The same things were measured in two ways. Each way mixes the same 4 hidden numbers, adds some noise and spreads widely along 2 directions of its own, which tell nothing about the thing.
In the rows, 128 means zero.
Some things both ways: the first way, then the second way.
[128 146 154  75  61 112 113  98 131 105 101 115 143]
[148 144 120 102 115 115 150 123 186 124  77 134  79]

[110 103 115  27 130  86 133 143 165 117  98 143  80]
[131  83  93 124 160 104  85  92  64 121 180 176 138]

[141 126 157 156 122 117 142 141 165 116 107  88 109]
[122 136 131 141  97 141 144 170 131 124 113 116 126]

[157 158 107   4  69 105 110 135 169 101  92 125 152]
[157 146  70 134  88  88  93 115 152 139 113 158  91]

[127 140 129  21  81  90 108 101 130  99  94 159 155]
[145 120 123 126 122  90 108  89 100 108 120 149  91]

[149 126 117 126 148 116 132 152 175  76  86 146 125]
[132 171 139 125  99 144 156 115 105  84 156 116 125]

[154 156 125  26 112  81 148 176 164 151 137  94 158]
[131 130   9 182  99  98  61 140 120 162 155 174 135]

[ 90 117 170 135 116 109 153 101 112 118 129 114 105]
[139 104 174  83 157 140 128 137 149 138 136 126 169]

[149 127 131  76 114 103 118 141 172 115  99 123 133]
[139 156  96 145  82 114 109 132 115 129 141 135 125]

[147 140 152 183 127 130 166 163 159 113 128  66 113]
[124 156 110 136  97 162 152 185 179 146 106 114 152]

[126 158 165 149  87 128 173 139 115 120 148  62 135]
[132 125 106 105 138 157 145 173 218 170  86 135 131]

[124 127 174 142  80 116 104  72 128  87  88 135 134]
[150 164 196  94 101 137 189 132 158  96  70  92  97]

[156 109 143  80 134  76 113 149 198 148  98 109 112]
[123 147  64 185  77 119 104 150  90 136 162 136 128]

Other things, the second way, with their names:
Z487: [127 100  92 114 159 112  80 125 121 160 151 165 144]
Z616: [124  85 128 145 128 124 111 146  96 144 133 133 145]
Z976: [155 152  78 146  80  92 101 113 130 124 129 151  98]
Z700: [128 154 130 129 102 127 166 137 154 111  88 127  84]
Z770: [122 127 130 135 118 145 146 146 110 114 142 121 146]
Z992: [136 124 107 104 144 123 126 117 140 118 129 150 114]
Z860: [141 132 144 146  88 112 116 134  84 116 140 108 141]
Z236: [152 144 110 120 104 100  97 113 128 121 130 143 115]
Z373: [148 116 120 121 127  90 137  94 136 106  86 153  48]
Z839: [114  90 130 157 128 126 145 143  95 116 120 137 118]
Z417: [133 118 141 126 131 126 137 128 104 110 119 134 118]
Z443: [138 205  97 164  55 119 129 114  87  83 169 121 111]
Z138: [141 164 201  99 111 125 179 118 132  86  91  91  97]
Z803: [128  91 141 130 133 137 115 167 111 155 137 122 171]
Z41: [141 159 136  96 126 141 156 118 157 113 121 134 101]
Z334: [126 122  98 123 133 129 113 133 125 130 147 151 133]
Z982: [128 103  63 134 157 124  73 150 128 178 174 164 176]
Z929: [142 144 133 128 108 137 119 157 125 146 153 117 179]
Z740: [127  89 164 145 125 116 127 125  77 119 124 129 130]
Z557: [114  95 214  83 185 149 184 120 112  97 106 119 112]
Z406: [132 125 141 115 139 145 146 133 130 115 126 131 127]
Z592: [131 130 151 133 107 124 148 121 105  98 124 116 117]
Z917: [129  94 139 113 152 107 128 107 100 100 115 147  86]
Z19: [159 186 100 165  35  85 126 118 131 101  95 121  59]
Z289: [114 103 161 102 175 141 162 111 115 102 121 135 112]
Z851: [124  98  83 134 137 109 114 129 138 138 121 154 106]
Z598: [134 125 109 139 110 120 117 140 119 133 134 138 138]
Z295: [162 130 105 122  97  78  90 125 168 158  94 143 107]
Z998: [130 112 151 135 130 126 148 138 117 114 109 129 123]
Z421: [115 153 149 108 132 155 189 138 150 106 107 121 100]
Z996: [119  85 154 101 170 133 141 138 136 131 107 140 125]
Z176: [147 127  80 109 141 118  69 132 131 161 184 155 183]
Z567: [139 163 136 129  95 127 136 135 137 115 110 119 117]
Z583: [128 129 116 120 132 126 134 108 115 107 132 147 110]
Z606: [160 173 110 175  21 102 155 172 191 132  42 106  60]
Z419: [117 109 143 153 122 146 154 160 124 125 107 120 121]
Z103: [139 125 106 115 136 118 113 136 154 145 127 143 134]
Z866: [131 115 137 129 119 109 126 113  97 102 119 144  94]
Z537: [122 166 131 136  90 151 156 172 151 135 129 104 148]
Z685: [140 121 156 123 113 128 138 143 144 123  98 121 113]
Z401: [136 150 136 156  81 122 149 134 108 105 124 109 106]
Z675: [111  85 108 156 149 124 112 134  74 131 144 154 129]
Z586: [126  94  80 114 167 122 101 105 112 127 144 169 112]
Z87: [135 145 112 109 131 155 126 144 152 141 154 131 152]
Z723: [139 173 155 122  92 152 165 163 178 129 108  99 131]
Z471: [123  86 124 152 133 117 135 148 128 137  96 136 103]
Z819: [134  94 102 127 150 100 102 121 118 133 131 157 124]
Z500: [123 152 103 125 120 147 150 143 147 119 129 134 118]
Z739: [131  81 127 125 153 105 105 112 111 137 108 153 108]
Z353: [126 136 107 179  74 110 119 149 102 121 133 123 126]
Z456: [123 122 112 158 104 120 131 148 111 132 117 129 116]
Z581: [134 134  94 160  74 128 116 185 161 166 109 118 156]
Z102: [128 124 131 121 120 140 158 180 192 151  70 115 118]

Some of these things the first way, each followed by its name:
[165  92 129  86 147  89  81 136 214 111  58 155 107]	Z443
[148 130 154 113 109 103 112 117 159 107  92 127 141]	Z401
[130 157 187 162  73 127 155 113 119 125 139  64 138]	Z102
[117 139 137  69 107 103 143 124 130 106 113 132 129]	Z992
[137 127 137  97 116 107 137 142 160 114 107 109 119]	Z598
[106 133 151 112 100 118 157 119 121 114 126 104 104]	Z996
[125 153 155 102  91 112 156 127 126 121 132  92 148]	Z471
[156 138 146 104 122  99 124 144 175 125 105 107 134]	Z353
[125 139 137  88 129  98 161 150 139 124 131 108 124]	Z675
[122 124 129  74 137  98 175 171 155 140 140  90  97]	Z982
[111 131 138  57  94  99 125 107 132 101 106 141 127]	Z917
[137 169 108  17  64 122 120 117 132  69  92 148 164]	Z373
[103 111 141 122 124 114 147 121 131  93 103 128  89]	Z289
[140 121 147 109 101 109 110 112 167 107  84 118 115]	Z567
[134 138 137 103 110 114 124 119 141  94  96 137 140]	Z592
[130 128 124 127 125 124 157 158 158  85 100 111  97]	Z406
[144 150 152 107 108 108 144 136 140 125 129  96 151]	Z456
[120 150 151 140 123 119 180 148 121 117 145  87 126]	Z803
[150 163 128  14  81  92 112 124 143 109 108 140 183]	Z976
[ 87 121 160 149 114 123 158  95  99  88 120 133 107]	Z557
[185 181 157 105  41 123  98 111 161 104  93  88 193]	Z606
[136 162 140  14  46 100 106  96 131 110 105 124 171]	Z295
[135 140 126  43  89  99 107 118 152 103  90 142 145]	Z236
[125 119 142 104 104 108 118 114 155  98  88 130 107]	Z41
[125 118 141 129 136 110 160 153 159 115 113 107  93]	Z87
[111 120 133  63 130  86 151 146 149 131 121 115 109]	Z176
